Each new row is followed by its nearest point in the smallest flat space through zero that holds the last named rows.
(in the rows, 128 means zero)

q663 (5 x 9):
[[137 112 116 142 105 134 104  93 126]
 [107 129 131 121 110 118 132 150 141]
 [133 104 161 116 152 117 145  92 165]
 [124 122 101 109 123 135 129 138 158]
 [148 110 151 123  91 121 101 131 111]]
New rows:
[125 123 156 162 103  95 143 113 153]
[103 117 159 142 111 107 131 107 140]
[159 138 105  91 150 129 131 117 103]
[163 130 114 114 154 146 125 131 117]
[131 122 103 161 152  92 143 142 111]
[118 146 122 143 143 130 137 130 113]
[139 132 155 106 113 110  95 144 103]
[146 122 156 119 106 120 112 150 104]

q855 (5 x 9):
[[143 129  97 118 129 117 155 102 142]
 [166 131 109  49 123 152 127 102 134]
 [175 106 132 123  89 125 123 109 143]
 [ 78 152  97 148 104 118 116 117  69]
 [125 125 147 143 107 113 151 111  55]]
New rows:
[118 124 117 142 131  76 129  72 142]
[131 127  98 151 117 105 151 105 135]
[160 145 127 112 164 135 152 109 125]
[144 128 128 100 153 129 161 117 129]
[158 132 104 137 130 109 126 148 117]
[132 126 122 134 121 122 133 121 131]
[131 152 132 144  72  96 132 138 122]
[130 122 123 155  92 115 119 118 114]
[158  96 146 111 100 125 127 133  72]
[154 114 160 115  97 131 128 116  80]
[138 125 118 110 131 126 128 119 131]
[137 129 119 111 128 131 132 119 132]

q553 (5 x 9):
[[101 143 162  62 104 122 129 131 146]
 [ 98 119 155  99 115 134 151 144 129]
 [ 98 115  74  48 134 157 158 125  96]
 [100 141 143 117 116 134 172 145 109]
 [ 87 113 144  68 124 140 156 128 101]]
New rows:
[147 151 133 144 139 161 125 145 132]
[136 138 120 148 125 127 133 136 135]
[145 130 141 129 128 148 166  88 121]
[123 134 132 131 133 127 139 120 104]
[132 171 127 144 110 146 119 129 142]
[139 164 124 139 116 119 129 134 143]
[123  72 124 168 135 161 126 133 126]
[127  70 123 163 146 145 130 141 126]
[122 140 124 155 120 105 131  92 110]
[137 147 133 148 135 117 126 110 104]

q682 (5 x 9):
[[112 133 142  96  88 147 128 106  96]
 [139  98 161  92 162 147  70 127  81]
 [114 133 116  93 149 135  68 100 122]
 [138 114 161 110 128 180 106 101 124]
 [100 140 134 150 134 154  79 150  85]]
New rows:
[118 133 105 130 146 115  99  98 150]
[120 140 103 120 147 121 101 110 153]
[105 102 119 148 156 112 158 100 108]
[132 125 125 128 131 113 137 136 127]
[ 90 118 136 119 151  94 105 134 151]
[125 131 109 121 150 106 107 130 132]
[151 130 116 161 130 137 117 103 153]
[133 133 122 145 139 144 125 119 163]
[119 109 108 107 145 107 152 165 131]
[136 120 119 124 138  91 142 145 124]

q799 (5 x 9):
[[ 99 138 146 102 143  95 117 110 121]
 [111  92 139 106 116 115 101 139 111]
 [ 99 131 161 122 103 153  97 117 125]
 [147 103 164 127 133 141 137 126 124]
 [126 179 138 103 139 134 132 145  83]]
New rows:
[109 135 132 127 113 126 111 154 127]
[113 131 123 121 114 133 110 137 118]
[128 126  99 117 134 135 142 116 143]
[131 131 109 137 131 121 135 125 140]
[110 120 129 125 113 120 114  89  92]
[106 127 140 115 123 121 110 122 123]

q386 (5 x 9):
[[175 155  80 106 118 140 140 104 141]
 [166 110 162  66 113 140  77  97 106]
 [178 174  80  79 146 125  93 117 121]
 [161 108 130  97 149 137 133 101 121]
 [128 141  99  96 120 134 142 142 140]]
New rows:
[120 158 141 126 135  98 113 132 121]
[121 145 129 133 136 116 102 140 119]
[108 102 122 119 158  91 116  91 102]
[133 113 143 126 167 120 118 122 112]
[149  91 123 160 159 130 107 160 132]
[124 121 137 147 159 118 126 127 119]

q431 (5 x 9):
[[118 158 125 166 103 124 147 107 102]
 [152 158 147 112 119 120 134 104  96]
 [160 140 123 127 154 137 144  98  95]
 [118 121 111 152 116 151 117 147 101]
 [140 153 113 129 132 144 107 130 144]]
New rows:
[126 156 127 121 124 131 117 130 149]
[131 152 126 124 121 128 114 128 150]
[146 139 108  72  87 120 133 136 108]
[142 140 150  98 110 125 111 134 108]
[126 107 114 141 126 138 143 134 134]
[118 110 117 143 136 133 135 133 130]

q110 (5 x 9):
[[106 132 163 140 140 159 132 168 111]
 [112 136 108 134 130 155 150 152 124]
 [154 135 119 125 135 136 131 122 149]
 [155 143 158 128  83 123 110 152 107]
 [112 143 129 121  83 174 136 170 145]]
New rows:
[136 127 129 105 126 120 126 128 131]
[135 128 129 124 122 123 123 122 134]
[148 135 119 135 102 126 143 124 125]
[147 138 113 127 107 125 131 131 124]
[155 119 108 118 130 142 145 131 121]
[148 138 108 131 131 134 140 131 129]
[127 125  93 184 118 131 133 136 172]
[129 133  98 124 126 144 143 127 148]

q747 (5 x 9):
[[140  98 127 137 122 108 146 146 148]
 [ 87 120 151 144 110  97 145 121  80]
 [126 177 108 151 127 100 121 159 123]
 [105 146 130  95 162 146 148 110 123]
 [128 137 127 133 121  92 107 135 152]]
New rows:
[148 136 140 147 136 161 103 121  95]
[139 138 126 138 116 165 109 119 100]
[147 119 155 134  95 148  98 164 129]
[152 115 126 149 102 138 104 132 127]
[154 100 132 109  99 141 110 111  99]
[139 101 140 133 107 153 110 109 114]
[133 143 161 147 165 123 131 152 114]
[121 143 122 133 134 123 141 139 118]
[156 165 115 140 117 128 145 141  95]
[135 156 111 151 125 138 135 151 102]

q843 (5 x 9):
[[ 99 113 193 139  95 148 130  86 147]
 [114  92 133 150 141 132 148 111  63]
 [118 131 140 142 123 102 156  72 118]
 [ 80 134 138 134 115 111 142 107 121]
 [128 116 151 120 141 144 156  78 138]]
New rows:
[169 175 168  85  79 141 118 124 165]
[158 150 155 120 101 134 106 121 194]
[108 160 168 122  88 137 125 104 121]
[102 132 161 138  98 123 125 107 143]
[165 124 125 145 115 107 105 171 120]
[164 130 118 147 112 116  97 163 117]
[ 99 166 120 135 146 157 158 140 135]
[ 98 135 117 108 142 134 140 132 137]
[106 158 107 109 111 110 103 135 122]
[106 151 111 126 117 105 120 148 135]

q846 (5 x 9):
[[118  80 124 150 122 156 134 208  77]
 [150 166 120 113  74 128 142 145 142]
 [159 150 176 165 108 180 168 148 144]
 [164 159 139 109  91 123 137 148 101]
 [134  97  94 123 128 108 163 183 123]]
New rows:
[114 116  73 115 121 105 140 118  87]
[120 113  95 103 128  96 117 141 109]
[133 132 123 153 118 172 107 136 126]
[115 129 140 147 111 162 116 138 127]
[116 125 125 141 110 159 126 116 152]
[112 133 129 144 115 153 123 124 154]
[145 162 103 120 104 134 102 138 142]
[128 153 116 114  90 127 118 129 137]
[143 111 170 177 152 135 118 164 140]
[131 109 156 160 149 159 146 143 122]
[125 142 109 120 130 142 160 114 136]
[133 134 124 128 126 124 143 125 149]

q640 (5 x 9):
[[118 156 121 111 157 152 130 118 123]
 [136 136 140 119 169 136 131 100 146]
 [100 152 139 139  86 128 162 134 133]
 [149 103 123 106  97 114 116 119 122]
 [160 132 130 122 120  84 115 156 132]]
New rows:
[157 119 163 127 113 114 132 125 128]
[146 118 142 126 114 104 131 121 143]
[114 137 130 133 149  80 166 114 181]
[136 147 162 142 140 103 154 117 167]
[133 117 156 127 155 143  93 149 134]
[137 118 125 138 160 127 112 134 128]
[133 125 152 130  85 135 100 132 119]
[129 114 124 125  95 121 127 132 121]
[175 131 126 122 116 155 124 141 115]
[139 125 117 112 124 125 115 132 117]
[139 129 127 133  79 135 121 129  87]
[122 118 113 119  83 129 125 138 108]

q684 (5 x 9):
[[ 77  83 150 116 108 109 154 169 111]
 [ 90 133  98  75 126 127 114 181  86]
 [ 91  95 146 149 143 146 151 143 101]
 [110 121 120 137 157 107 171 135 153]
 [106 130 178  85 125 119 141 184 136]]
New rows:
[118 126 121 163 103 156 146 163 125]
[113 111 135 138 129 136 134 132 113]
[182 146 160 102 159 103 146 150 125]
[143 158 154 106 145 126 133 144 157]
[181 128 143 131 110 139 108 135 123]
[154 139 149 126 109 140 101 116 129]
[122 130 115 184 135 128 135 143 141]
[124 118 121 153 144 129 146 114 132]
[123 163  72 111 133 132 135 123 150]
[135 155  77 112 147 114 127 125 138]

q659 (5 x 9):
[[110 129 107 105 149 103 149 109 103]
 [164  82 158 140 208  75 144 164 107]
 [114 108  92  89 151  84 175 169 171]
 [109 155 135  64 141  87 142 147 165]
 [ 89 131  76 111 108 131 149  92 108]]
New rows:
[134 124 144 127 134 127 121 114 121]
[130 128 142 130 133 125 119 122 116]
[175 142  85 113  71 124 124 131 180]
[131 150 102 125  96 154 140 147 179]
[ 83 115 124 128 111 112 144 163 118]
[103  99 117 116 118 113 132 135 137]

q949 (5 x 9):
[[113 107 107 122 117 125 190 159 147]
 [102 122 161 168 136 106 133 127 193]
 [116  95 110 128 128 133 154 152 122]
 [138 102 106  88 135 122  95 101 135]
 [113  94 119 164 146 125 127 159 140]]
New rows:
[129 170 119 122 109 139 137 118  94]
[143 165 131 117 114 139 139 126  96]
[115 104 111 123 145 149 135  94 113]
[121 100 126 111 127 135 123 119 113]
[152 158 126 101 127 125 184 110 131]
[138 162 123  97 105 126 169 123 134]
[107 134 150 139 125 105 159 125 136]
[112 133 151 139 118 125 155 128 145]
[134 188 105 130 115 160 139 188 136]
[152 179 103 145 125 129 157 167 121]
[119 135 145 127 157 118  92 114 152]
[129 129 141 137 140 116  92 108 153]
